The rows of a group lie close to one hidden flat surface of 10 dimensions, which passes through zero. Surfaces can cross.
Known rows, each followed by its group:
[ 21  26 -10  -1 -24  -1  -4   5   4   1   7   2  -9] : (1)
[ 17  39  18 -20  25  -9  13  -9 -45  13  -9 -31  -4] : (2)
[ 59   1  49 -18  18  29  -4  27  27  -5 -24 -25 -23] : (1)
[-52  38  16  10 -32   9 -43 -35  32 -13   8  25 -10] : (6)
[ 20  19 -18  51   8   8  -7  15   3  -4   3  12  48] : (3)
[ -7 -16 -26  25  14   5  -2  32  -7  -5   4   7  11] : (1)
[-40  33 -26  -5  22  20 -13  10  -4 -58  -9  21  48] : (6)
[ -4  -1  10  -9  25  11   7 -31  -1 -23  17  11   5] : (5)
[ -9  22  -1  15   6   2   7  28 -20 -33 -21   4   0] : (1)
[ -6  18  41  24  -3  -7  -8   0 -44   6 -22  10  10] : (3)
[ -5 -15   6  24 -14 -18  15   5  15   1   8 -23 -37] : (0)
[-22  10   3  -3  -1  -3   1  -3   1  -9 -11   4  -4] : (3)
[ 22  -6  -3 -11 -32 -35  -5 -18  42   0  11  33  12] : (4)
[ 10  -4   8   2  17  12  12  10   0  -3 -10 -20  -3] : (3)
[ 30  10 -30 -40  21 -34  14   2   0 -12  -4  31  16] : (6)
[ -4  28 -27  40  25  -6 -20   7  28 -28  20  15  -1] : (4)
[ 12  15 -23  -3   0 -44   7 -12   1  33  -4  -5   2] : (3)
[-12 -40  28   6  -8  35   5 -24 -65  -9  39 -10  16] : (3)
[-14  25  -6 -15  -9  36  23 -19   6  -9 -14  40   3] : (2)
[  7 -12  13  21  43 -16 -11 -23  18   5  33 -21 -36] : (1)
[ 21 -20  21  44 -15  23 -20  13   6 -10  17  12 -10] : (6)
[-27  43   6  35  -9   7 -11 -12 -20  18  -2   2 -15] : (5)
[-16  50 -42  23  38  19 -17  10  30 -16   8  -7 -11] : (2)
[ 41 -19 -37  24   8   6 -47  22 -16   2  47  43  21] : (3)
[ -7  13 -15   4  10   7  33 -17  -4  -8   9 -39   4] : (3)
[-25  -1 -32  -8  -4 -55 -16 -42  27  -3  33  40 -19] : (0)
[ 13  -6  -4  21   2  13 -30  11  -4   2  11  37   2] : (5)
[ -4 -47  48  31 -35  37 -19  -8   1  17  15 -21   2] : (0)
[-12 -26   7 -34 -30   3  17  11 -11 -13 -27  18  29] : (5)
[-10  20  15  30  -6   9 -11 -30   7 -13  19  19  -4] : (5)
[ 54  -7   5   6   5  11  30  -6 -19  -1  19  11   2] : (0)
[ 12 -33 -11  22 -34  -4   4  25 -28  27   5  -7   1] : (6)
[ 28  28  -8  21   4  21  16 -27  21  12   7  28  35] : (4)
[ -2   7 -14  16 -14  26   2  25   8   0  -8  -3   3] : (3)
[  3  26   2   6  11  17  -7 -14 -19  14   8   7 -10] : (2)
[ -7  -8  15 -29   9   7 -21 -18  -9   6  16  12 -20] : (6)
[ -4   5   8 -11  17   3  -4  -5  15  41 -20 -34   9] : (2)
[ -3  23 -27 -15   7  -4   1 -10 -32  21  23 -33 -30] : (4)
[  3 -12 -26  12 -15 -24   8   2 -44   1  15  33  -2] : (2)
[ -1  15  37 -20  -6  -3  -4   6 -22  -3 -29   1 -16] : (0)
[  3  19  35  51 -39  -2 -23  13  59  28 -41   7  13] : (3)
[ 29 -12 -10 -41  13  29  18  -2   6 -16   0   9  37] : (4)
[  8   8  -2 -14  14  32  22   7   4 -15  -7 -29  11] : (1)
[ -9 -28 -12 -21 -26 -16  39  -5 -13   9 -21  41  20] : (2)
[ 11  14   5 -15 -16   8  -6   4 -22  27 -17  13  16] : (2)
[  0 -49 -22  28 -20 -41 -23  11  14  48  20   6  -1] : (6)
[ 20   1  19 -26  19 -15   6 -23  -3  22 -24  15  51] : (4)
[ -4  -4  -5 -25  -1  59 -26  14 -33  15  13  13 -23] : (0)
[-14  24  25 -31   1  -6  21 -12  -5 -18 -22 -10 -23] : (0)
[ 14   3  14  -6 -10 -16   4 -10 -25  13   1 -16  -5] : (1)
[-17  15 -27 -11 -40 -16 -23  11  20   8  -4   6   0] : (4)
[  2   5  -2  22 -12   5 -29  22   3  13  -3   6   1] : (1)
[ 11 -29   8 -17 -16  30  -9 -32  -9  29  40 -13  -9] : (1)
[ 12 -39  -3  18  28  20  23  10 -20  14  10 -12  -7] : (4)
[ 11   6  -6 -14 -13   2  -7  16  21   2 -18  28  -4] : (3)
[ 12  21  -5 -26 -17   3  40   7 -48  25 -25 -30   8] : (6)
[-28   4 -37  21   0   2   4 -14  26  13   8  53   8] : (2)
[ -6  -9 -18 -23 -34  13  32  -9  12  -5  14 -10 -26] : (5)
[ -8 -26  20 -25  29  38  33 -36  -1   0  23 -43 -26] : (0)
[ -5  -8  -8  -4  33   2  14   9   4  13  -5 -55   4] : (5)
[-19  20  -5   9  -4 -13  -1  -8   0  -3  -6  -6  10] : (1)
[ 23 -41  -3 -16 -33 -21  17 -14  44 -13  28  -8 -27] : (4)
[  9 -27   2   2  15   4  20   0 -13   0  20 -19 -19] : (0)
[ -9   8 -36 -33  37 -15  12  -8  18 -20  -2 -14  27] : (5)
[ -7  -3 -12  -6   2  -4   4   0  12   6  -4   2   3] : (2)
[ 20  15  44 -16 -23   0  10  -2 -37 -21  -8 -15  -5] : (6)
[ 24 -35  -6  -5 -14  22   4  10  11 -28  17  41   1] : (4)
[-24 -23 -18 -37   9  -9  13  -3 -24  29 -21  24  28] : (5)
[ 43  10 -32  15   3 -13  21  33 -18 -44   2  29  20] : (0)
[ 36   6   7   7  14 -13 -30   8 -16  18  -4  24  36] : (6)
[ 35  21  51   4  26  -7   5 -31  -4 -27  16  -3 -30] : (5)
[ -3   8  11  -4   6 -31  22 -20  -6  43 -16 -22 -17] : (5)
[-31   7  11  -4  19 -15  19  -5 -38 -23  -9 -12 -18] : (1)
[  2   0  18   7   4   9 -13  -2 -23  -4   5   8  -6] : (4)
[-19   0  28   7  12  18  -5 -28 -28  10  -7  11  36] : (6)
[ 10  16   4  12  19 -22   9 -15  21 -29  -1  11  21] : (0)
[  7   8   6   6 -28   3 -20   9   2  -7   2   8   2] : (2)

New rows. What belongs after each?
[ -7 -24 -22  15 -13 -10   4  43 -19  -4 -10 -17 -10] : (0)
[-13 -36 -26  28   7  -8  -1  32   6   3  10 -11 -28] : (4)
[ -1 -17  18 -33  21  33  10 -10  13   3 -10  10  -9] : (2)
[ -2   1  15 -11  -7  -8 -25  15  -9  22  -4 -45 -17] : (6)
[-12   0  -3  -9 -18  19  25   2 -44   5  -7  15 -25] : (4)
[-10  -8  -8   8  24 -15  11  -6   0  -9   0  -1   0] : (1)
[  8  -6  19  -8  15  -2   4 -11  28 -22  -6  31  -4] : (1)
[-25 -16 -14  18 -12  58  39  32  14 -43  -1 -53  -9] : (0)
[  0 -14 -14  -1   2   4  -4  28 -23   8 -10 -10  18] : (0)
[ -6  -5 -12  -7  -7  -7  21  -1  18  -6  -4   0 -11] : (4)
[ 35  17  -9   0 -34 -59  -5  27 -11   0 -17 -15  20] : (6)
[ 37 -23  24   0 -29 -17  14   6  49 -22  -7  28  -4] : (5)
[-12  33 -43  16   7  34  49   1 -13  11   3 -11 -19] : (4)
[  2   1  -5  34   6 -10  20 -15  15  23   8 -16 -15] : (4)
[  3  10  -1  -1   6 -11  -6  31   2  -7 -20  -2 -35] : (1)
[ -2  23 -31 -12  10 -44  18  14  -4 -20 -20  11  11] : (0)
[ 22 -27   4 -31  -1   1   6 -15   8 -26  31  12  -9] : (5)
[-22  -3 -23   1  18  10   1 -27   7  13  39 -33 -27] : (1)
[ 29 -17   6 -17  13   0  28 -21 -45  29  -7  26  30] : (6)
[ -6  -8  -1  16  -7 -43  16 -13 -21  20   7 -33  -4] : (2)
[ -6  -4 -26 -13  28   5   9   2  43  19  -4 -31 -16] : (1)
[ -6 -13  18 -20 -15  24 -30  19 -14  -5   1 -25  -4] : (4)
[-24   1  10  12  -8   6 -18   5  -8  -9  -1 -14  13] : (6)
[  1  -5  -6   3  -6  -3 -10  -3 -11 -31  35   4 -32] : (2)
[ -4  28 -20 -35   6 -26 -10 -11  -6  14   5 -25  -2] : (4)
[ -6   8  14  58   2 -10  10 -18 -22  -3   5  11  21] : (2)
[ 25  -8  16   1 -25  18   9  15 -29 -36  12  12 -10] : (6)
[ -6   1  -5  -3  -6  16  -7  -3 -15 -10  31   0 -46] : (1)
[  6  11  50 -16 -10 -14 -12  -6  13  -1 -28  11  -3] : (1)
[-47  33  11   1  34  -8  -4  23 -25  -6 -52  -6  -3] : (3)
[ 11 -11  16  -8 -68  60 -28 -19 -31  21  35   6  40] : (1)
[-12   8   4  11  -4  13 -20  33 -17   3 -21 -17   0] : (1)
[31 -3  7  8 23  1 20  8  3 -2 -5 -9  1] : (6)
[  7 -28  -8   7  -1  18  -7  35 -12  -8  -6   0  13] : (2)
[-11 -13  -9  -5  16  12   7  -8 -11 -14  25 -21  -9] : (3)
[-22  24 -12  -7 -16  -9  23   1 -12 -13 -17  20 -18] : (4)
[ 10  21  -4   5  -8   4   2 -22  10 -12  19   3   9] : (1)
[-54 -53  -4  -2  27  13  -8 -19  15  24   4   6   7] : (1)
[ -1   6  -3 -20 -40 -14  -3  12 -22  -8 -21  21  35] : (0)
[-14  -8  10  58  43   7  42   4  28 -23 -21 -15  -8] : (4)
[ -4  30 -13   0  28 -19   1 -13  -7  28 -19   2  31] : (4)
[  3 -10 -34  15  -8 -23  -6  36 -14  13  -1 -30  12] : (2)
[ -9  17 -12   2 -10 -15  -3  14  -7  -1 -11   3 -11] : (1)
[46 12 -3 37 20 -8 16  6  8 -4  6  6 14] : (0)
[ -1  32  -2  40 -31 -10 -23  24  -7  36 -26  54 -17] : (5)
[-20  -5  28   8 -46 -32 -18 -24  15 -11  12   6 -20] : (6)
[ 37  20   3 -12 -24  41 -10  37  17 -26  -7  17 -17] : (1)
[-34   5   3   7  18   8  -3  -4  34   3 -16 -32  14] : (0)
[ 14   1 -15  -6  10 -47   8 -19  38 -11   8  22   5] : (4)
[ -4  19 -19 -16 -38 -32  -6   0  40 -12   2 -37  22] : (5)
[ -7   6 -17  21  27  48  17  43 -43  21 -16 -10 -48] : (5)
[  1   3 -20  22   0  -9 -18  42  -7 -41 -16  28  51] : (0)
[-18  23 -37  18  17   4 -29  -2  10  -1  18  15  19] : (5)
[-30 -13 -16  -4 -11 -28  22 -17  18  -4   9 -25 -11] : (0)
[-21  39  14   3  -7  20 -30   0 -10 -17 -10  -4  25] : (6)
[ 10 -25  31  -5 -37 -14   3 -13 -23  36  -7  29  -1] : (4)
[ -3 -12   9  -9  23   7  23   2 -31 -11  -1 -13 -24] : (4)
[-10 -23 -10 -11  19 -11  -4   1   9  17  -5 -15  20] : (3)
[ -2  26   1   1 -26   3  19  -4  18 -33  -5  10  -1] : (0)
[-46  -9  17 -13  12  34 -12   2  17  -5 -24   1   3] : (1)
[ 25  16 -13 -14 -16 -39   7 -32   8  32  15  29 -14] : (0)
[ -7  17  -9  -1 -31  34 -35  -2  -1  71  -8  25   7] : (2)
[  3 -19  -9 -18 -21  50  11  29  29 -10 -27   5  48] : (4)
[ 18  -7  -1 -13  23 -21  37   2  22   3 -28  22  -9] : (5)
[ -6  14  -8 -44 -23  -6  14  -1  54 -44  -8  13 -15] : (2)
[-17  -8 -49  20   7 -24  19  28 -32  -3  -7   4  12] : (1)
[-23   2   1   5  -7  -7   8   2 -41  -1 -15  -5  27] : (1)
[-22 -72 -10   0 -20   1 -19  60 -17  -1  -4  -4 -26] : (4)
[-31  -4  30  28   3  -6 -11  24 -20 -39 -24  24 -26] : (4)
[ 23 -22  19   5 -12 -17 -43  35  -2   8   0 -63  30] : (5)
[  5 -18  -3 -16  -1   7 -14  12  15 -47   1   0  40] : (5)
[ -8 -35  -2  16  27 -11 -24  30  -5 -22  10  -7 -16] : (4)
[-35 -13  -1  27  23 -17 -32 -29  13  -5  35 -16   8] : (3)
[ 14  21  40  40 -14  -6 -23  16  11  44 -22 -11 -59] : (0)
[-19 -27  -8 -16  -7 -22  -5   1 -19  16  11  -9 -32] : (0)
[-15  -4  -5   7 -13  30  -3  -5   9   9   4  26  -7] : (2)
[ 10 -11  -4  31  38  28 -34  21 -24  -7  17  20  16] : (4)
[-34  24  22 -41  -1 -11  13 -58 -65  18  15 -34 -15] : (5)
[-18 -11 -14 -10  28 -26  -4   4 -11   9   6 -12 -24] : (0)
[  9 -17  -5   0 -31  -3 -24  16  29 -16  11 -11  27] : (5)
[ 16   9   5  28  -9  -6 -15  20   6  -3  -7  14   1] : (0)
[ -5 -21 -48 -10 -11   0  33  23 -37  39 -13  -9  20] : (6)
[-38   3   0  -2 -35 -15 -11   0  -8  29 -22   4  -7] : (3)
[  5  12  12  -4 -33  33  25  18  -8 -11 -17 -17 -17] : (0)
[ 20  11   9 -24 -22 -13 -14 -19  37  18  11  19 -29] : (1)
[-4 10 -3 20  6 -3 15 -8  2 10 -6 11  2] : (4)
[ 29  19 -30  -8 -18  36   0  54 -21 -10  -2 -12 -17] : (6)
[ -9  38 -12 -35 -32  19  14 -11   5 -39 -10  34  14] : (0)
[  7  22 -20  -4  24  12  -1  21 -30   2  -6 -15   1] : (2)
[ -5 -17  -4  -9   2  11  -5 -14  -1  22   2 -11  37] : (0)
[-24   9  18 -29   0 -14  12 -16  -3 -18 -16 -65  43] : (5)
[-17  -3   6   1   3   0  -1 -22   7  -6  14   9  -5] : (1)
[ -5  -1 -12 -12   9   6  21  -3   3 -12  -3   1   6] : (1)
[ 14  38   6  10  -3 -10 -11   7   4  21  -2 -46  -8] : (1)
[ 17 -33 -17 -22   8 -35 -20  11  -3 -11   0  63  25] : (4)
[ 11  -3  14  19  -1  12  63 -16  19 -11  -7 -12 -21] : (6)
[ 21 -12  31  -3 -28  -4  13  12  17 -22 -11 -17  -6] : (5)
[ 17   0 -15  14  27 -12  -7  15  42  -3  -5  11  16] : (5)
[-23  17 -10 -10  -9   1  -6 -39  13 -27  19  27  20] : (5)
[  8  33  -5 -45 -27  12 -21   6  15  33 -24  11  -3] : (2)
[ 28  26  45 -15  -4 -30  10 -13   3  -1 -23  -9  -4] : (1)
